All groups share one centre, and each spreads out both ways along 11 directions, with some noise.
Some rows, each with its group after it:
[ -9 -33  10  12  35 -25   2   7 -10  26 -23   6  23 -22  25  46  16 -41] | (2)
[ 16 -10  34  31  -3  24  -5 -14  15 -12   5  11  45   4 -25 -11   0  36] | (2)
[ -5 -62   5  11   6 -24  30 -31  -2 -10   3   8 -31 -64  42 -41   3  14] | (0)
[ 31 -17  -1  18  22  14 -21  24 -20   1   7  32  -4  -4 -59 -15   7  12] | (2)
[  0 -10  -3  20 -37 -15  48  -4 -49  -9   6  13 -41   8   0 -28  12   3] | (4)
[ 26 -29  32   2 -27 -20 -54  24  38 -25  43  25  16  -2 -40 -44  21  21] | (1)
[  3 -12  37 -24 -29 -15 -22 -49  42 -36  28 -29  -6 -13  11   2 -41  35] | (3)
[ 12  -6  47  11  22  21  27  20  15  31 -23  13  32  25  29  37  40  12] | (4)
[-28 -38 -24   3  21  14 -18 -13  14  11  47  19   3  -8  29 -37  -9  -1] | (1)
[ 22  16  -4  -4 -29  -7 -20  24 -16  -2  -5 -36  26  17   5  19 -34  45] | (0)
[ 12 -13  -4 -22 -21  -1 -34 -30   3 -25  38  -3 -44  23  -9 -35 -36  10] | (0)
[ -2 -46  22   8   6  44   7  -4 -11  35  20  20  34  47   3  34  -3  45] | (2)
[ 18 -13 -26 -15  43   2 -25  -1  -1  32  12 -36 -35   9  22   8  -5 -15] | (2)
[ 33   5  43  57 -10  11  -2  -5  -8  -7  -1  -1  59   2  16  -1   8  47] | (4)
[-22  50   3 -33   3   9   6  19  16   7  50  23 -20  12   6  29   8 -16] | (4)
[-25  38  -5  -3 -15 -21   6 -13  -5 -18  -7   0   7 -14  41  11 -20 -25] | (2)
[-27 -53  11 -38 -26 -45  -1   7 -14   7  10  16 -29   6  39  39  33  33] | (3)
[-37  25  -3   8 -35 -15   7  -8  -6 -10  23 -15  10   7  -6 -16  11  26] | (4)
[ 11  47  24  -5 -16  14  -4  16  32  15  73  14  28  10  26  27  -5   3] | (4)
[-22  33   4  30 -30 -10  30  17  27 -10 -12   7  53  -6   8 -20  -3 -57] | (2)
[ -8 -12  -2  16   7 -16  10   9  -2  -9 -16 -20  -7 -32  20 -48  20  27] | (0)
[ 17   7 -52   0  -7   9 -50  10  10   6  72   0  20 -29  -7   2 -42  -3] | (3)
[  3 -25 -28 -33   2  10 -21  35 -12  33  62  11 -30  20  13  12  -9  27] | (4)
[ 39 -24  27 -10  -8 -11 -18  -9 -13   4   2 -21 -14  22 -45  35  -4  17] | (1)
[ 36  40   4  13   4  39   9 -29  13 -20  -1 -12  -1  -8 -31 -30 -34  26] | (3)
[-16  -6  24   7  -2 -41 -27 -21 -19 -20 -17 -34 -10  12 -14 -25 -10 -25] | (3)
[ 42  16   0  19  -1   6 -10 -19 -23 -13 -16  -2  24 -13 -19  28 -53  -3] | (1)
[  4 -25  38   5  42 -13 -13  -1  -2  -9 -61  -2   7 -13 -14   4  14  17] | (4)
[ 59   3 -19  -5 -16  -5  17 -10  -1  -9 -54 -12 -33 -25  -1  19   7 -25] | (1)
[ 13 -21  19  42   9  -3  11 -17  18 -13   5  12  36 -34   7 -44 -32 -27] | (1)
[-10  19   1 -25  -3  48  44  -1  -1  -5  -6  29 -36  28 -28  -1   1  36] | (0)
[-40 -10  27 -25   4  33   6 -25  27 -15  -4  12   4  25  26  -5   0  64] | (3)
[ 36  62  24  -4  10 -16  18  54 -43 -14  -3  49 -54   0   6  -8   8  19] | (2)
[-17  26   6 -23  -3  26   7 -35  53 -30 -19 -12   5  12  25 -35 -19  15] | (4)
[-24  -7  11  -1  25  18  -5 -20  -5  -1  -7  28 -34  46   3 -28  51 -12] | (0)
[-19 -17   3   4   3 -15  17  17   0  14 -28 -22  -9   7  51 -27  35  11] | (0)
[ 33 -37 -31 -28  54  37 -28  13  -4  28  -4  27 -23   5   6  25  -8  -5] | (4)
[ 25  -7  18 -13 -19 -27  27  40   1  10  41  13 -24 -39  34  14   6  36] | (0)
[-16 -23   1 -27  -2   0  43  11  24   6  20   8 -34 -22  45 -21 -12  32] | (0)
[-17  23 -15 -35  37  -4  14  -8 -18  -3 -23 -20 -42 -30  13  16 -36  18] | (1)
[ -6 -13   8 -26 -10  -1  26 -20  21 -22  -7  -7 -45 -18   8 -25 -15  13] | (1)
[  6 -23 -47 -35  23   0 -16  -6   3  10  -7  -4 -37 -30 -21  34  -4 -27] | (4)
[ 37   6  60  -4 -19 -21  17 -10  31 -24  -1 -32 -25  -6  14 -38 -35  21] | (3)
[ 11 -18  -4  17  18   5  17  36   8  25  12 -11  31 -27  17 -18 -51   9] | (0)
[ -8 -22  17  10 -12   9 -12  12  24   5  70  38  21  14  28 -40  -9  10] | (1)
[  7 -18 -24 -10 -22   9  26 -35 -28  -7  -9   5 -35 -13  -7  21   2  18] | (4)
[ 19 -25 -13  -2  12  20  -6 -46  26 -16  -2   8   3 -22   3  -8 -36 -42] | (1)
[-30   7   3  28  -6   8  25   9 -22 -10 -38  51  24   3 -31  -5  33 -16] | (2)
[ 37 -20  -9 -12 -15 -13 -28  36  -1  19  39 -26  -2 -20  14  12   0  62] | (4)
[ 32 -43   8  42 -25  20  10  -6  14   6  22  34  36  14  10 -29  20 -23] | (1)
[ 19  13  21  -1  39 -22 -28  20  13  -8  27  54   2 -36 -14   9 -37 -71] | (2)
[ -5  29 -30 -29  13  36 -45  -6  -1  -8  -3 -11   4  41 -49   2 -44  14] | (0)
[ 49   9  12  10 -38   7  48  21 -47  -5 -34   2 -27  22 -46  -2 -22  41] | (0)
[-13   5  -9 -23 -38 -12  31  -3 -14 -18 -46  -4  21 -19  29  50 -47  30] | (2)
[ 40   7  12 -18  23   5  27  50  -6  15  -7  31 -30 -26   3   8  27  60] | (3)
[-28 -18  19 -33 -19  -3  -6  19 -17   7  53  17 -40  49  27 -18  -1  47] | (3)
[-23 -10   1  14  11 -14  -8   6 -19   4 -21 -12  -2   6  27 -17  57  20] | (0)
[ 25 -10  29 -10  13 -22 -19  20 -20   1  17   8 -30  -9 -10   8 -14  33] | (3)
[-52   1  10  42  29  -7 -16  17 -15  14  35 -15  55 -17  33 -33  -8  60] | (1)
[-13 -24 -44  28   8  38 -25 -31   0  19   8  15  50  12  32   4  23  -3] | (1)
[ 23  -7 -30 -17 -18  -2  15  10   8  -1   1   8 -22 -26  13   3  -1 -18] | (3)
[ 12 -48  11  17   2 -26  -6  22 -20   8 -19   8   6  -1  34 -21   3  -6] | (3)
[ -8  21 -10  21 -46 -22  -1  25   4 -14   7  -7  63 -24   7  -2 -40 -11] | (2)
[  1  -1  32  -2 -16 -34  -7  -6  -2  -1  33 -14  14 -16  66  29 -20  36] | (2)
[-34   6  -1  36  20   2 -20   4  -4   8 -22 -12  60   7   2  -9  29  11] | (3)
[ 12   1  -5  -1 -40 -27  -2  18  10 -29  22   2 -25 -30 -23 -49   4  19] | (2)
[  3 -30 -24   8 -34  -2  11 -20  -5 -10 -25  -7  10  -2  30 -16  -5   2] | (3)
[ 13 -43  -2  16  16   8 -17  11 -12  34  54  32   0  19   4  -2  -2 -19] | (1)
[ 43  -2   0  38 -26 -20  -8  20 -15  11  63  -3   6 -18  12 -28 -29 -11] | (4)
[-28   7   3 -10  24  14   1 -30  19 -15 -29   3 -22  20   1 -21  42 -13] | (0)

New rows. What belongs after each?
[ 30 -25 -16  27  31   4 -46  31 -15   6 -45 -35  36 -13   4 -24  18  80] | (4)
[ 14  64 -11   9 -13   4  11  -1 -14  -9  22  24  -7 -20 -13  30  17  -1] | (4)
[-13  17 -17 -28  12  10 -35 -20  -6 -10  -4   8   1  -8  -7  60  13  37] | (0)
[  0  -8   0 -32  32  -2 -26  -3  39  -1  45  11 -16 -40  15   8 -28 -17] | (0)
[-41 -32  10 -34  -1   6   5 -12   1   0  10  20 -29  46  28 -12   1  11] | (3)
[-19  14  -4  -5  36  14 -46 -39  25 -20  10   8 -22  21 -26 -47  38 -22] | (0)
[ 25  42  15  -4  22 -18 -25  12  10  -5  27   8 -20 -13  24 -14 -21 -34] | (2)
[ 39 -31  10  36 -39   4 -34  -2   4  -6  36  -1  48  11 -13 -12   9  18] | (1)
[ -3  38  14  -9 -23 -17  30  -3  18 -19 -18   3   3 -10  41   5 -13 -16] | (2)
[-10  10   3   4  12 -21  -6  62   3  38  16 -12  -2  22  53 -27  44   4] | (0)
[ 37  34   2  12   9  12 -31 -13   8 -32   8   6  15 -26  -3 -12 -21  18] | (4)
[ 73  -1 -35   6 -16   3 -33  36 -15   9   0  25  -9  -1 -13  25  36 -19] | (1)
[ 46  12  18   1  20  17  -7  -5  -1 -17  -8  28 -14  -8   4   3  -7  33] | (4)
[ 38  22   4 -49   7   5  -9   7  14  -7  14  24 -53   2 -34  25 -28 -20] | (0)
[ 21 -21  27  -7 -35  -5  -5 -35  22 -21  27   3 -16  -9  14  -6 -19  13] | (0)
[-24  47  13  35   2 -15   8  -9 -21  -4  -9   9  36   0  42   4  10 -23] | (2)
[ 15 -43   3   4  19  10   5  27 -26  34  56  40  -4  -9   6  21 -41   1] | (0)
[ 45 -24  -9  41  -4  -4  -5  40 -20  17   6   7  34 -30  16   4  11  20] | (3)
[-28 -55   9   4  35  -2  -6 -46 -18  -9 -37  17  -9 -21 -25  21  41  22] | (2)
[ 29 -40  39   3 -47 -58  -5 -20 -20 -24   1 -35 -27  -7  13  -5 -15  25] | (3)
[ 43  29  40 -15 -60  -3   8   0 -13 -12  14   9   5  20  -7  76  16  55] | (0)
[-27 -21 -12  -1  22  -1 -13 -15   9  -1  25   7 -12 -31  22 -31  12  34] | (0)
[  5  17   4 -31 -21   6  -2 -33  11 -33 -15  -2 -36   9 -12  -4  10  27] | (0)
[ 21  23 -15 -28  12   8 -22  12 -12  18  40  -2 -25  19  27  10 -48  -4] | (2)
[ 27  -9 -30  13  27  38 -21  -7  -8   5   9  25  16 -26 -18  12 -23  20] | (3)
[  8   6  18  11   4  26   0 -41  39 -31 -37  -9  28   0  20 -24 -12  27] | (4)
[  2  47  17  11 -18 -23 -23  -6   4 -32  43   4   1 -10  26 -25 -20   7] | (2)
[ 22 -35   5   4 -19   5  -7 -42 -21 -21 -24  -9 -15  31 -19  -4 -37 -14] | (0)
[ 30  -3   1 -27  11  27  20  23   7  43  47  39 -16  17  24  73  19   0] | (4)
[ 75 -25   9 -15  -6   4  23   4 -13  15  20  22 -40 -27   8  64   8  17] | (4)
[-12 -18  -3  17  -6  -3  29 -15 -22   0 -52 -10   3  -1  -3   7  40  13] | (4)
[  5 -57   9  10 -35   1  45   0 -24   4  35  10 -23  -8  31 -36 -37  55] | (0)
[  0  11  -4  -7  31  21 -43 -34   7 -18 -27   0  -4  34 -39 -13  10 -43] | (0)
[-31  25  41  25 -17 -12   7 -47  25 -41 -12 -14  34  -7 -10 -24 -15 -14] | (4)
[ 53 -57  25 -19  18   3 -19  41  23  30  47  16 -10  -9 -22  13 -28  10] | (2)
[-19  28 -41   0  -3  48  37  11  17  15  -9  22   7  12  16 -12  35   4] | (3)
[ 12  15   9 -18  -7   5  18  31  -6  -5  26  50 -42  11 -13 -25   2   2] | (2)
[  6   2  44  29   1  11  -6  10  20 -17  -5  45  48   6 -13 -16   7   0] | (1)
[ -7  19  -5   4  40  21 -41 -23  14 -14  -7   4 -22  36 -44 -53  15 -38] | (0)
[ -7  26  15 -37  20  -1   0  11  47  -4  17  20 -40  -5  19   5  40 -11] | (0)
[  1  -7 -31 -24 -13   7  10 -11 -14   7 -23 -44 -37  13  14  -8   5  44] | (2)
[-10  19  52 -18  12  -8  22  31  11  13 -10  12   5   9   5  52  46  27] | (4)
[  8  -1 -22  -1  -3  10  -3  -2 -52   2 -10  21  -8 -26 -27  53  44  88] | (3)
[ 29 -32   8  23 -22 -10  27   1 -27  -6   3   3   5 -41  -2  -1 -28  52] | (0)
[ 15  25  35   4 -24  19  56   4  17 -12 -17  11  -2   5  -6   9  17  30] | (0)
[-16 -21 -55   9  -8 -15 -26  12 -52  -2  -5   4 -13  -2  -5 -24  12  25] | (3)
[-16 -13  -6  47  -7  11  45 -25 -38   3 -46   6  21  13   1 -11  32  -5] | (4)
[ -9  31  35  11   4  11   1 -28   6 -19   0  23  40   8  38  26 -32   0] | (2)
[ -3  31 -46  10 -29  -7  -7  11 -31   0  59   6 -19  -3  -6 -18  -6   4] | (4)
[  7 -19  26 -12 -20 -11  -7 -12  23  -3  22  -6  20 -20  19  39   8  43] | (3)
[-11  -5  -7 -49  33  14 -14  -5  17  -1  -5  15 -34  -2 -14  28 -13 -11] | (4)
[-32  33   3 -40  -9  25  22 -11  20 -15  15  28 -31  31   7  -2   1   1] | (4)
[-26 -41  27   7  18 -46 -53  13 -48  12  19   0   9  17   2  27  21  16] | (3)
[-15 -28  29   2 -15   6  14  -6  26   3   6 -19  25  22  29 -16  -6  24] | (4)
[ 35 -17 -15 -34  13  16   7  33   1   6 -31  24 -12 -17 -36  35 -54  -9] | (2)
[ 10  10  20  -4 -13  15  12  -5 -15  -2 -12  18 -19  55 -19   6  25   1] | (0)
[  0 -26 -15  -5   1   4 -21   6 -24  10  25   0  -8  17  11  -6 -21  25] | (0)
[-12 -18 -42 -30  31   7 -20 -20   4 -10 -52 -22 -22 -26 -19   4  -4   9] | (4)
[ 38  -3  42 -12 -29  -5  23 -35  45 -19 -18 -37  -8  -6   4   7 -29 -11] | (1)
[ 21  43   3 -19 -14  13  43  15 -13   1 -55 -17  -7  16  35  35 -23  31] | (2)
[ 22  -4   9  11   3 -28  33  31  -5  -9  -5   3 -37 -66  -5 -40  20  36] | (0)
[ 16  43   6 -45  22   9  -7  23  54   2   8  -4 -10 -11  -7  16 -25 -22] | (0)
[-27 -13  -7  -8  -4  18 -20 -25  18  -5  30 -13  23   4  26  -8 -23  42] | (0)
[  8  41  17   5 -25  18  -4 -10  15 -12 -21 -24  28  30 -20   7  14  41] | (0)
[ 10  10   3 -13 -22  20 -22 -49   8 -32  20   9  -3   3 -33  14 -16  41] | (0)
[-20  37 -42 -27 -16  20  32  10 -33  24  -7 -13 -34  56  50  11  -7   0] | (2)
[-15  -6  12 -38 -20   0 -12  -8  48 -16  36 -17 -12  15  23 -32 -41  30] | (4)
[ 12  -9  26  22  -8  -8  45  24 -28   0 -14  25 -29  22  18 -48  18   6] | (4)
[-12 -15  26  19  11   5  48   4  -4  10 -41   9  -2  23  21 -26  26 -32] | (4)
[ 18 -18  11  25   4   9  66  50  16  29   1 -16  22 -29  16 -46 -65  20] | (0)
[ 38  21  11  21 -12   7  -7  10 -15 -14 -18 -13  -3  25 -50 -35 -16   6] | (0)
[-32 -10  -2 -20  30  13 -14 -27  24  -4  29  29 -20  -3  17 -12  32   5] | (0)
